The same things were measured in two ways. Each way mixes the same 12 hidden numbers, adds some noise and spreads widely along 7 directions of its own, which tell nothing about the thing.
(in the rows, 128 means zero)
Some things both ways: the first way, then the second way.
[145 120 111 106 159 139 115 115 106 126 150 140 144  99 115 128  73 112
 123 142 128 152 167 125 160  99  71 104]
[163 142 143 152 127 133 119 154 151 117 125 131 130 143 170 111  84 127
 112  98 120 121 104 109 151 144 108 165 137 170]

[123 163 143  76 198  94 150  99 118 114 138 155 130 138 111 135  95 176
 104 168 120  90 172 113 110 120  94  78]
[134 133 175 114 178  98 157 143 121 123 117  76 109 127 114  78 105 153
  90  62 113 132 118  71 124 121 111 169 150 123]

[136 111 151 139 104 154 134 128  71 117 127  98 114  88 106 120  77  73
 164 141 140 116 138 130 140 110 147 131]
[138 148 118 132 129  94 145 139 141 122 132  90  93 115 113  93 133 155
 151  51 110 120 124 145 120 146 125 176 161 127]

[129 138 181 196 165 107 135  57 137 140 160 202 162 154 119 124  40 185
 133 138 184  85 136 152 134  67 107 100]
[121 121 154 137 115 115 127  90 138 138 123 126 106 118 144  83 130  98
 121 116 120 114 133 118 130 121 127 155 150 128]

[ 60  91 142 185 145 143  73  68 162  95 165 164 140 108 149 177  13  92
 107 170 113 118 137 167 144 112 107 102]
[158 125  86 142  84 104 136 125 144 110 146 150 103 147 114 130 124 125
 209  96  99 138 175 158 139 124 145 155 151 170]

[166 126 188 164 123 130 121 108 123 149 143 154 166 146 143 142  85 132
 152 123 154 141 131 133 153  66 128 149]
[158 122 111 132 102 127 125 142 120  80 127 198 163 129 113 161 134  89
 159  97 133 106 154 157 131 100 136  99 127 168]

[149  80 151 112 195 141  88 138 153 131 126 117 161 107 123 152 118  73
 128 153 126 173 137 136 146 144 124 139]
[136 141  60 157  70 112 108 126 137 139 124 133 152 160  89 124 147 117
 193 102 118 120 142 123 159  84 149 135 172 129]

[128 110 134 166 142 138 110 138 147 135 158 139 138 127 150  95  77  95
 101 116 179 144  91 160 108  96 147 128]
[106 102 155 124 157 173 127 124 126 168 131 102 120 126 147 121 132 120
  88 195 139 104 158  89  79 140 143 132 130  78]

[158 109 204  99 146 116 154 121  91 114 122  97 132 132 100 137 108 127
 131 128 107 137 144 107 134 123 136 141]
[131 126 148  92 158 145  84 135 109 115 144 104 110 128  96 109  95 139
 104 125 141 101 140 121  70 119 119  84 157  76]

[139 116 143 112 121 115  91  99 139 144 179 145 135 136 113 138  92 148
 172 124 132 154 129 156 141 148  84 120]
[149 176 149  91 136 109 114 132 147 137 144 113 146 130 130  94  69 117
 101 110 125 109  66 126 159 136 129 117 164  99]

[135 106 181 175 171 145 108  62 137 125 123 135 162 134 124 140 121 168
 172 142 136 113 167 147 155 118 148 136]
[131 139 121 123 107 137 146 137 141 149 149 150 125 112 145 124 105 125
 130 141 120 165 158 145 124 147 134 139 130 142]

[146 168 171 102 127 107 187  92  67 117 145 127 113 123 123 108  69 176
 136 144 126 123 187 121 134  96  64  91]
[110  95 131 125  99 117 130 101 156 123 135 174 117 104 138 131 133  60
 158 108 146 126 149 176 158 123 157 110 106 145]

[126 148 166 164 154 121 135 128 139 105 153 139 123 111 168 139  98 126
  95 154 150 129 126 176 140  45 102 106]
[131  91 138 137 126 137 120 148 124 115 117 134 123 125 129 139 136 140
 117 129 146 106 147 120  95 144 125 110 124 130]

[133  84 148 154 112 178 112 104 123 107 139  83 133 101 152 112  89  96
 158 140 131 172 152 151 164 143 133 131]
[130 119 118 113 116 168 132 161 115 140 163 123 131 121 126 163 105  89
 134 149 118 155 181 133 109 128 170  87 116 122]

[127 143 162  58 153 100 162 104 104 108 176 148 100 137  88 127  40 171
 128 183 140 141 136 106 109 169  47  36]
[117 129 106 161 123 156  80 171 112 103  74 129 115 129  92 147 174 159
 156  78 157  96 166 163  54 143 107  62  90 127]

[127 119 142 111 159 120 124 112 118 103 117 105 145 108 127 140  90 110
  98 131  81 125 162 118 148  88 110 126]
[151 106 113 117 123 160  82 144 144 138 169 116 106 137 118 120 102 112
 149 129 129 109 158 145  76 113 131  91 149 100]

[140 124  75  82 149 103 105  87 165 139 169 174 163 170  92 123 125 218
 139 119 133 110 127 145 167 102  76  86]
[141 134 140 100 100 100 118 160  95 110 183 129 149 117 133 102 101  55
  92 137 120 130 110 147 161 135 179 120 158 109]

[ 83  94 146 128 203 161  96 134 154 102 122 130 134 132 121 178  78 121
 135 197 166 127 143  93  92 173 161  58]
[121 132 125 146 116  68 181 162  91 111  68  67 107 126  63 114 185 140
 124  28  99 127 147 110  72 117 129 128 120 123]

[ 96 144 182 164 184 127 134  76 160 120 103 144 151 169 178 161 122 154
 116 158 136  79 171 148 109 108 192 128]
[126 129 121 102 156 125 123 173 123 105 129 138 147 114  89 134 122 133
 115  71 153 123 136 144 111 115 123  99 119 113]

[126 125 167 116 130 153 102 113 124 121  96  82 146 101 156 175  88  79
 175 174 110 145 162 117 126 158 137 111]
[144 144  94 145 111 120 116 162 129 111 110 146 132 131  98 144 171 143
 205  79 132 120 167 169 111 123 124  97 111 162]

[ 98 154  77  28 136  84 126 154 136 120 165 136 121 124 130 144  63 125
  97 166 111 147 127 129  93 165  27  49]
[114 131 146 111 124  69 171 101 114 138 143  98 106 149 109  88 146  86
 173 132  86 137 163 102 175 126 191 175 141 131]

[141  83 115 101 186 123  75 112 183 166 143 148 159 164  78 152 118 128
 149  85 139 161  90 105  91 134 165 125]
[141 169 145 101 141 185 114 118 126 168 167 154 134 108 169 113  79 119
  91 228 134 139 158 147  84 150 122 128 152 103]

[143 110 151 117 155 138 109  55  99 113 150 120 116 117  90  94  73 139
 147 127 108 109 181 114 153 147 140 125]
[139 149 127 124 147 151 134 136 167 154 154 113  98 119 167 107  87 176
 116 133 125 135 132 134 112 183 109 189 141 125]

[137 107 176 219 130 147 126 162 161 143  86  83 147 136 182 157 149  39
 152 124 181 136 138 163 140  40 205 175]
[128 141 142 114 119 141  78 129 121 112 135 102 138 126 124 114 124  98
 107 105 143  83  99 131 123 122 125  91 140  91]

[139 155 172 121 143 106 135  53 145 122 164 154 133 138 132 127  81 184
 147 176 133 117 150 168 162 120  64  71]
[131 152 142 135 121 137 108 143 118 125 138 138 129 132 151 110 108 139
 134 148 124 140 143 128 156 169 139 136 136 151]

[135  83 162  97 156 124  73 126 177 114 152 103 119 139 109 155 107  96
 132 126 100 173  85 108 104 164 149 113]
[124 143 149 116 115 143  98  78 148 117 142 177 131 143 182 116 110 162
 133 216 145 108 130 132 164 195 112 156 122 146]

[196 182 190  82 159  99 150  86 128 144 155 140 128 172 140 120 102 185
 112 106 127 160 153 106 139  63  95  99]
[141 131 112 128  97 165  51 130 158 130 135 173 156 122 144 146 116  86
 133 160 179  60  92 186 111 126 123  47 132  96]

[165  77 118 144 132 151 112 159 123 135 138  94 132  99  90 111 137  84
 183 113 158 167 114 133 155 101 121 142]
[114 133 140 138  75 159  90  94 164 164 154 146 135 120 195 101 114  94
 102 186 141 125 113 147 148 163 119 128 124 120]

[167 107 164 125 165 158 140 126 135 152  98  99 168 153 130 134 135 132
 146  84 150 174 127 101 100  95 187 141]
[104  59 109 124  97  55 144 106 112  98 118 104 103  94  70 141 198  77
 186 105 165  91 139 148 156  72 171 110 152 104]

[180 125 152 118 124 127 107  79 118 155 114 111 180 147 116 120  77 146
 155  71 110 138 142  79 143  85 141 138]
[187 141 134 116 152 159  99 178 143 106 155 109 122 127 123 143  98 129
 148  57 122  89 129 152  72 120 110  86 144 134]

[118 128 166 114 163 130 126 110 151  94 140 113 115 140 149 144  92 125
 113 184 122 141 150 113 133 136 113  83]
[133 140 175  95 144 150 165 123  97 143 154  95 123 141 142 121  93 115
  94 159  80 165 181  66 105 136 147 133 127 127]

[112 114 136 126 123 130 148 135  88 117 107 106 140 115 135 134 118 103
 146 148 122  90 172 146 129 133 148 157]
[110  79 135  87 168  85 176 148  90 104 143 104 112 106  52 124 153 100
 139  71 128 144 189 109 107  68 165 129 140 104]

[157 113 174 112 142 153 168 129  92 130 126 108 136 116 114 115  87 119
 125 114 156 163 112 126 109 100 151 116]
[126 151 147 121 138  97 130 119 138 146 137  75  83 125 134  67  94 136
 119 116 113 130 112 117 146 158 138 180 170 108]

Other things, the second way, with their names:
k_441: [124 147 111 140  95  97 144  75 158 157 125 165 111 161 172  92 151 142
 175 252 126 119 154 144 157 177 131 216 123 148]
k_715: [157 152 164 113 155  78 181 110 114 114 138  80  96 132 133  89 123 154
 137 123  86 131 137  87 134 133 121 208 173 149]
k_937: [131 184  62 142  56 122 106 142 168 172 123  93 143 178 123 119 124 143
 160 132 107 127  99 133 144 159 133 127 125 101]
k_706: [136 138  88 130 113 154 115 127 132  98 132 157 131 134 117 177 165 158
 197 128 141  86 171 170 108 166 137 121 110 142]
k_143: [167 163 108 117 124 183 102 173 159 140 150 168 174 128 146 146 103  86
 109 112 138  90 118 179  68 119 112  81 112 113]
k_229: [103  92 160 111 150 146 104 102 115 121 125 172 135  95 118 126 141  97
 124 153 175 107 162 140 115 105 139  78 134 110]
k_155: [117  89 141  93 153 133 152 143  79 103 129  81 135 106  82 170 146 123
  87 131 146 103 151  85  83 103 147  95 140  72]
k_554: [118 101  97 141 125 145 122 171 104 122 130 137 122 119  97 146 168 159
 142 131 146 120 187 147  67 143 138 118 126 117]
k_839: [122 140 151 153 110 134 126 101 107 140 130  84  76 135 164  76 150 124
 120 175  99 116 164 112  90 163 126 187 149 125]
k_147: [121 156 134 149  94 140  94  83 176 146 133 145  92 140 188  82 118 120
 156 148 119 107 129 164 150 192 123 173 119 150]
k_349: [125 147  84 125  89 136 129 133 141 152 147 133 125 145 131 126 131 158
 144 167 119 144 157 143 109 166 131 152 127 116]
k_116: [148 159 111 133 105 171 100 148 119 122 123 171 146 106 119 158 113 120
 142 119 140 142 163 171  91 119 111  51 124 148]
k_178: [130 158 108 119 115 166 128 126 119 160 156 132 113 122 116 111 117 110
 136 126  98 141 191 154  58 125 142 120 150 106]
k_37: [126 108 140 132 108  99 110  93 145 144 136 117 110 136 125  80 154 111
 154 137 128  95 130 125 126 111 128 140 161 111]
k_654: [124 106 124 142 115 102  95  99 136  96 119 147 107 123 124 109 150 146
 178 119 157  98 135 144 160 131 120 145 150 145]
k_837: [141 153 122 131 108 145 146 140 108 154 169 163 131 121 154 107 127 121
 143 191 100 176 200 146 107 144 143 160 141 157]
k_954: [139 135 132 122 119 125 145 138 127 115 140 157 133 138 163 129 116 138
 114 188 126 133 147 132 129 171 122 166 110 151]
k_512: [118 100 139 127 116 105 112  88 114 137 141  78 107 102 112  95 158 132
 132 154 147 101 126  99 132  94 129 145 200  85]
k_698: [121 128 113 133  84 114  91 117 157 150 143 117 112 119 148 101 132  94
 137 164 153  92  96 174 134 148 138 115 141  91]
k_14: [125 142 152 110 137 119 107 114 138 146 148 126 135 133 142  70  82 109
 100 141 132 144 113  96 177 110 127 159 168 115]
k_72: [128 122 164  91 134 170 138 103  82 102 167 151 141 124 134 133  94  76
  82 145 101 140 187  93 110 112 155 121 145 126]
k_588: [120 132 176  85 159  84 179  87  83 101 126  86 108  89  91 116 142 127
 125 115 119 127 148  96 132 110 148 136 170 112]
k_778: [112  83 184 120 163  91 121 134 135  99 122  78  88 126 153  86 112 142
  84 114 151  99  93  89 160 174 125 170 123 115]
k_775: [121  84 148 141 163 130  68 151 107  84 107 104 111 109 104 114 152 116
 115  79 183  58 118 130 102 107 116 100 147  97]
k_933: [107 176 139 108 123 132 135  89 143 180 142  72  91 129 141  76 145 202
 122 168 104 134 139 116  85 193 106 175 144  88]
k_733: [116  99 147 128 113  77 149 113 117 115 127  93 112 115 128  86 148 117
 101 124 135 133 121  94 158 106 117 184 153 124]
k_520: [134  92 143 141 155 126  43 184 109 104  96  82 107 123  87 112 132 151
 118  93 186  56  98 132  75 126 111  44 153  82]
k_673: [137 148 136  97 152  75 168 131 123 129 147  72 102 146 103  83 122 185
 128 108  98 122 122  94 122 156 136 197 169 103]
k_392: [131 136  89 127  89  92 117 148 138 118 134 127 124 125 111 131 150 125
 166 127 145 104 118 177 136 147 144 118 127 115]
k_759: [153 145 175 117 162 137 142 161 132 125 137  76 119 142 147 103  86 147
  83  77  96 134 120  71 109 140 108 151 131 138]
k_867: [107  48 131 159  89  43 170  96 112  59  61 152 132 108 102 157 235  80
 149  99 171  64 125 127 164  92 138 138 107 153]
k_490: [115 116 108 136 101  95 128  98 151 147 128 123  95 122 136 101 164 117
 170 171 144 111 142 159 133 133 135 164 136 118]
k_469: [139 113 145 143 120 103 120 107 103 102 109 156 150 108 115 114 146  67
 133 121 145  95 130 118 156  67 142 119 174 143]
k_786: [150 183 103 145  96 119 114 154 170 129 123 137 153 189 171 103  94 136
 117 124 110 120  82 118 180 177 110 190 106 153]
k_269: [155 166 168 112 130  47 130 121 117  77 128 127 112 136 124  58  95 126
 135  64 104 123  88 127 192 140 120 165 166 167]
k_918: [136 163 111 122 111 141  90 175 173 157 124 138 157 110 125 107  84 127
  80  64 154 128  68 164 115 129  96  78 127  98]
k_407: [148 132 102 126 104  65 142 127 132  94 109  90 125 130  62 131 166 142
 192  13 119 101 111 126 147  82 126 122 164 131]
k_595: [124 147 157  92 126  64 125 106 141 116 144  99 113 122 120  63  80  93
 110  75 122 127  71 121 201 126 146 149 164 105]
k_437: [150 148 110 117 121 178 100 147 150 136 115 114 159 143  99 164  94  96
 116  58 127  97 120 121  77  76 113  44 126  97]
k_829: [128 124 171 117 151  89 108  99 151 122 127  99 107 139 139  67  96 107
 126 100 133  88  83 100 185 126 138 163 167 116]
k_79: [136 104 120 132 109 139 102 139  85  77 142 130 122 123  98 155 130  86
 154 103 127 100 171 137 117 110 168  89 154 128]
k_655: [124 115 164 126 113 196  93 104 130 127 154 156 131 122 191 138 107  69
  87 188 133  98 147 133 106 158 136 109 114 123]
k_773: [105  60 137 132  67  68 110  76 100  75 120 121 133 107  81 129 198  61
 156  70 147  74 115 113 176  67 163  92 173 113]
k_206: [149 165  75 142  95 158 128 138 193 147 112 146 124 152 130 151 134 129
 178  66 110  96 139 188  73 152 107 117  83 139]
k_119: [120  99 201  77 173  93 172  96  90 103 149  94 109 119 115 102 110 128
  91 140 107 135 151  54 137 122 145 156 158 115]
k_291: [148  92 190  87 166 105 149 151  74  76 142 107 125 121 102 145 108 107
 114 123 117 120 155  83 121 114 159  86 137 137]
k_399: [106 109 117 134 101 143 118 109 131 118 125 148 109 148 142 136 140 130
 144 167 132 123 177 133 123 168 138 142  99 135]
k_827: [121  98 198 101 171 140 133 146  72  99 155 128 123  97 155 114 120 133
  60 190 145 140 165  95 108 152 126 140 129 130]
k_996: [162 194 140 106 139 133 125 138 117 141 148 113 117 158 136  87  75 166
 106 162  90 121 131 122  83 176 119 149 163 110]
k_89: [123 135  71 157  61 108  95 106 156 136 116 111  99 140  98 109 182 158
 209  86 126 110 145 161 108 121 108 128 144 128]
k_464: [155 155 155  95 170 172 140 148 132 132 148 149 129 150 173 132  60 134
  82 194 115 118 148 128  80 186 119 144 104 127]
k_498: [103  88 168 121 111 114 142  77  97 120 118  86  94 137 139 110 145  94
  92 199 119 107 153  77 110 134 146 146 136  97]
k_927: [131 159 124 116 121 147 119 144 108 143 130 137 149 129 111 130 118 125
 125 148 124 135 152 133  99 129 139  85 134 114]
k_160: [121  87 104 148  79  81 107 138 128  99 132 134 111 129 112 113 173 110
 168 109 145 100 135 165 139 137 148 130 132 133]
k_824: [116 159  93 132  86 107  86 133 150 153 130  89  98 154 137  91 112 171
 147 175 139 132 109 145 151 193 125 142 131 100]
k_569: [144 123 160 124 121  86 188  88 101 107 148 134 108 152 177  99 150 131
 132 236  91 140 181  86 152 153 128 249 137 176]
k_244: [116 117 156 149 120 119 105 110 152 115  93 111 125 136 145 100 130 129
 107  84 145 100  91  95 161 130  99 141 127 136]
k_998: [165 169 155 114 178 185 129 165 134 137 135 119 107 138 162 117  62 154
  86 130 105 141 164 120  51 159  87 142 111 142]

Some of these things the first way, each followed by its name:
[146 156 193 157 136 107 157 154 149 138 139 131 127 135 178 157 143 119
 134 157 172 153 106 185 122  55 111 123] : k_927
[134 147 184 112 162 106 154 135 134 132 121 118 128 127 134 152 102 117
 119 137 137 143 111 123  76 102 133 105] : k_229
[106  57 116 126 193 181  77  74 141 105 135 149 144 130  83 145  81 124
 147 166 122 114 162  93 148 182 178 107] : k_733
[128 145 140 135 116 122 135 119 100  95 174 112  72 111 140 107  44  80
 111 166 144 134 180 129 171  78  79  84] : k_655
[126 157 122  75 113  92 118 122  91 114 184 141  92 133 132 128  69 127
 118 152 100 126 201 132 159 127  42 116] : k_464
[124  88 127 153 178 125  74 136 171 130 119  87 123 142 136 141 171  73
 161 134 137 133 201 148 158 139 155 165] : k_155
[159 106 167 118 124 163 150 119  70 125 119  97 133 108 105 108  58  83
 134 122 145 143 143 106 135 113 161 128] : k_775
[150 128 193 140 174 111 138 104 127 136  96 103 151 120 123 158 122 109
 149 138 116 121 170 133 139  92 131 143] : k_654
[154 110 133 112 140 141 111  90 133 137 158 134 145 144 104 118  94 163
 158 112 139 153 140 122 147 122 116 109] : k_698
[152 106 158  83 174 103 152 141 113 114 140 107 124 142  95 116 115 142
 120 136 124 146 158 107 135 138  92 119] : k_399
[160 147 165 131 127 132 168 129  96 110 126 117 140 121 148 123 117 147
 114 143 140 119 132 144 157  50 122 115] : k_160
[122 118 164 183 168  98 104 107 187 127 160 157 136 150 124 144  93 138
 128 148 172 119 107 159 146  59 102  89] : k_773
[140 130 122 135 132 130  67  77 115 143 147 141 148 147 128 127  81 124
 171 136 125  96 209 108 174 129 129 144] : k_143
[131  62 109  88 147 147  63 131 147 128 154 144 170 116  69 136  40 111
 126 111 121 164  39  76  84 168 140  96] : k_37
[175 151 180  82 129 124 117  90  95 142 161 146 139 148 133 124  79 151
 152 147 121 142 162 110 148 149 107 126] : k_441
[120 136 210 124 120 169 150  99 110  96 125 128 126 128 156 190  41 116
 122 180 123 142 109 113 115 100 164  77] : k_269
[149 110 156 153 162 137 100  92 195 162 124 146 191 191 145 145 146 180
 146  87 158 145  99 139 111  88 182 137] : k_392
[125 133 134  94 189 122 144 105 120 104 108  99 140 135 130 119 121 159
  99 133 106 108 197 112 135 114 127 111] : k_778
[152 114 212 111 143 159 148 119  89  86 130  91  97 104 118 137  65  84
 127 182 117 152 122  86 134 125 153  93] : k_89
[179  87 166 109 167 152 105  93 142 133 150 131 131 136  75 111  99 128
 147 109 139 166  66  99 126 117 172 109] : k_512
[130  87 138 131 150 119 119 138 124 126 143 135 138 121  81 129  72 105
 133 126 154 127  95 122 105 121 132 116] : k_178
[126 109 111  72 190  95  86 131 130 140 131 118 143 150  83 135  76 130
 135 111 115 139 189  55  98 174  93 112] : k_206
[110 105 195 198 147 139 125  60 178 117 161 160 147 153 165 146 118 177
 153 164 151 133 145 214 169 110 117 125] : k_824
[135 118 182 143 139 153 144  95  92 102 159 132  99 108 127 115  43 110
 140 183 152 144 161 125 152 134 106  90] : k_244
[116  92 125 111 192  97 101  95 185 133 156 151 153 162  90 139  66 146
  98 112 135 150 122 124 124 114  90  81] : k_79
[105 162 114  84 173  95 105  83 161 111 179 174 104 164 138 154 101 168
 106 179 109 102 189 138 153 116  73  76] : k_954
[144 107 137  58 169 117 131  65 102 123 181 173 134 132  66 113  62 184
 135 157 105 132 144 118 143 181  70  88] : k_14
[132 160 179 107 142  95 151 136 141 136 139 110  80 141 129 164 114 104
 154 150 148 142 137 132  96  99 120  90] : k_588
[178 130 172  84 148 134 137 125 127 116 173 122 114 149 139 106 128 158
 132 164 139 186 143 135 165 141  84 106] : k_937
